The groups are shells around one centre, one inside the other: the same stretched ball of 5 dimensions in 10 sizes.
In the rows, 128 means zero.
Known rows, each followed by its group:
[119  22 130  72 120 102 145 100 144 100 152] : Z179
[133 156 167 140 148 105 111 106 119 149 164] : Z363
[132  38  93  41 116 139 184 120 146 116 102] : Z101
[138  69 100  67 115 150 182 128 136 127  85] : Z101
[132 118 158 122 144  96 122  95 129 138 160] : Z446
[138 150 124 112 137 136 143 128 125 149 121] : Z451
[126  35 153  73 128 102 147  94 135 115 157] : Z844
[143 122 141  83 136 145 163 125 119 154 119] : Z762
[128 129  92 115 108 175 149 171 124 120  88] : Z179
[130 131 120 109 125 149 139 147 123 132 123] : Z363
[143  95 122  65 137 126 171 105 135 147 118] : Z844
[131  81  77  83 114 141 166 131 147 116  89] : Z401
[138 162 151 151 138 122 123 117 119 148 129] : Z451
[121 185 117 192 133 107  85 127 134 122 141] : Z401
[123 101 134 109 133 109 124 114 135 121 156] : Z451
[142 163 179 154 143 121 123 111 108 158 137] : Z101
[123 114 115 127 105 169 137 169 117 112 103] : Z179
[126 166 144 145 134 134 109 143 116 136 149] : Z467
[135 105 105  95 121 144 159 131 133 130 100] : Z451
[114  64 120 107 109 134 129 141 132  94 137] : Z762
[150  95 159  62 145 124 176  94 123 163 127] : Z401
[131  55 130  71 118 137 165 122 130 121 120] : Z118
[131 155 100 132 123 150 136 149 128 132 103] : Z446
[127  50 102  76 121 111 157 103 151 110 122] : Z844
[129 154 121 164 121 136 118 138 124 126 110] : Z451
[127  98 148 123 123 124 130 122 123 122 137] : Z446
[138  44 146  56 135 103 169  81 138 134 138] : Z467
[126 237 120 204 130 149  87 168 113 138 124] : Z762
[136 178 111 128 141 133 131 131 130 150 122] : Z179
[137 111 116  82 121 163 166 147 122 138 102] : Z401
[137  97 167  75 157  87 141  76 132 152 177] : Z101
[141 133 152 114 133 141 148 126 114 150 120] : Z118
[143 131 131 104 136 132 156 115 126 151 112] : Z363
[139 133 127 112 128 145 150 132 122 143 108] : Z446
[123 183 113 151 134 133 104 148 127 132 142] : Z101
[123  54 109  99 118 106 142 104 148 103 126] : Z762
[148 153 159 114 149 121 147 103 118 168 130] : Z844
[136 219 142 188 137 141 105 145 110 152 121] : Z467
[127 205 106 189 128 135  99 149 126 131 115] : Z118
[132  52 130  66 118 138 168 121 130 122 117] : Z467
[122  97 104 105 117 137 136 140 136 111 125] : Z446
[135 134 115  94 134 140 149 133 129 143 123] : Z762
[134 206 123 176 136 134 110 139 121 146 118] : Z363
[143 131 166 109 151 105 140  91 123 159 148] : Z363
[137  90 128  73 141 108 155  96 140 140 140] : Z118
[126 153 136 178 115 144 111 148 115 121 112] : Z401
[132  62 130  57 126 135 166 121 131 128 130] : Z844
[121 145 127 170 132  97  96 112 137 118 147] : Z179
[139 151 137 126 127 156 144 145 113 146 107] : Z467
[139  78 146  68 146  97 157  81 138 144 149] : Z118

New rows. What belongs after each?
[126 252 134 221 140 131  72 153 113 144 140] : Z101
[136 142 125 122 148  94 128  92 141 144 143] : Z401
[141 155 137 124 145 117 137 108 127 155 129] : Z451
[123  99  82 114 105 154 145 154 137 105  93] : Z118
[119  62 114 102 109 134 140 134 135  99 123] : Z363
[130 190 140 188 141 105  94 115 126 140 140] : Z179
[125 145 114 132 130 129 119 136 131 126 136] : Z446
[129  32 157  61 140  81 148  71 143 123 172] : Z401
[128 140 121 156 119 135 123 137 126 123 110] : Z451
[137  70 115  51 136 115 169  99 144 136 130] : Z179
[125 128  83 108 112 168 145 169 130 117  99] : Z101
[126 178  87 157 119 154 120 162 129 124 100] : Z118
[131 226 120 175 140 140 102 152 118 149 130] : Z401
[127  56 146  98 131  89 136  84 141 117 153] : Z762
[146 126 157  81 153 114 155  96 124 165 145] : Z762
[121  36 117  64 118 121 152 118 142 103 141] : Z762
[127 215  96 200 119 156 102 169 121 129  93] : Z762
[141 155 136 108 134 155 149 142 114 154 116] : Z179
[133 135 116 107 130 141 142 137 127 137 122] : Z451
[143  84 129  76 138 110 168  88 139 144 118] : Z762
[132 167 139 125 144 127 121 130 121 148 150] : Z179
[115 125  99 155 116 122 106 139 139 101 129] : Z118
[113  90  70 127 101 142 129 154 146  87 102] : Z179
[150  94 158  55 152 110 173  82 129 165 140] : Z401
[146  45 144  28 142 111 190  79 138 150 131] : Z101
[124  73  99 102 111 133 147 130 141 106 109] : Z451
[121 180 131 183 116 158 100 172 109 121 121] : Z844
[129 146  80 133 111 165 141 164 130 121  83] : Z844
[129  90 143  93 142  92 134  90 139 131 162] : Z118
[125 182 110 176 129 126 101 140 130 127 125] : Z451
[132  57 123  77 124 116 160 103 140 121 123] : Z451
[114 141  73 166  96 167 116 182 131  94  87] : Z179
[137  83 156  94 145  85 142  73 138 139 154] : Z844
[141 122 162 110 142 116 142 102 121 151 139] : Z446
[125 142 137 160 135  98 103 108 133 125 148] : Z467
[133 207 173 173 150 119  94 127 107 157 164] : Z401
[116 168 137 190 131 107  78 131 127 115 159] : Z179
[146 170 160 141 146 122 134 108 115 164 126] : Z762
[130 176 155 179 135 120 101 126 116 139 139] : Z118
[123 133 146 167 126 110 103 119 125 119 143] : Z844
[111 143 120 168 115 135  93 157 125 102 143] : Z844
[114 128 117 142 122 126 103 144 131 106 151] : Z762
[125  78  85  83 103 168 162 162 133 107  92] : Z101
[124 192 112 196 126 126  93 142 127 124 121] : Z467
[134 150 156 141 147  99 114 100 126 146 156] : Z451
[130 163 187 160 147 106  97 112 110 146 174] : Z401
[136  22 152  42 124 125 178 101 129 127 132] : Z101
[132 235 144 209 140 130  87 142 111 150 133] : Z762
[140 144 161 116 142 129 137 118 115 154 140] : Z451
[125 108 154 136 134  99 113 103 130 123 158] : Z363
[134 193 158 147 153 116 106 121 116 158 164] : Z101
[112 127 109 165 108 137 102 156 129  96 126] : Z118
[123  97 107 122 106 153 140 152 128 108 103] : Z363
[128 111 114 110 133 109 132 110 142 125 138] : Z451
[143  53 125  30 137 119 187  93 141 143 125] : Z101
[124  93  90 112 110 143 145 141 139 108 100] : Z451
[132 149 125 165 125 123 120 122 128 129 110] : Z401
[140 188 160 164 145 119 115 115 114 158 135] : Z467
[141 160 152 125 141 135 136 125 114 156 130] : Z451
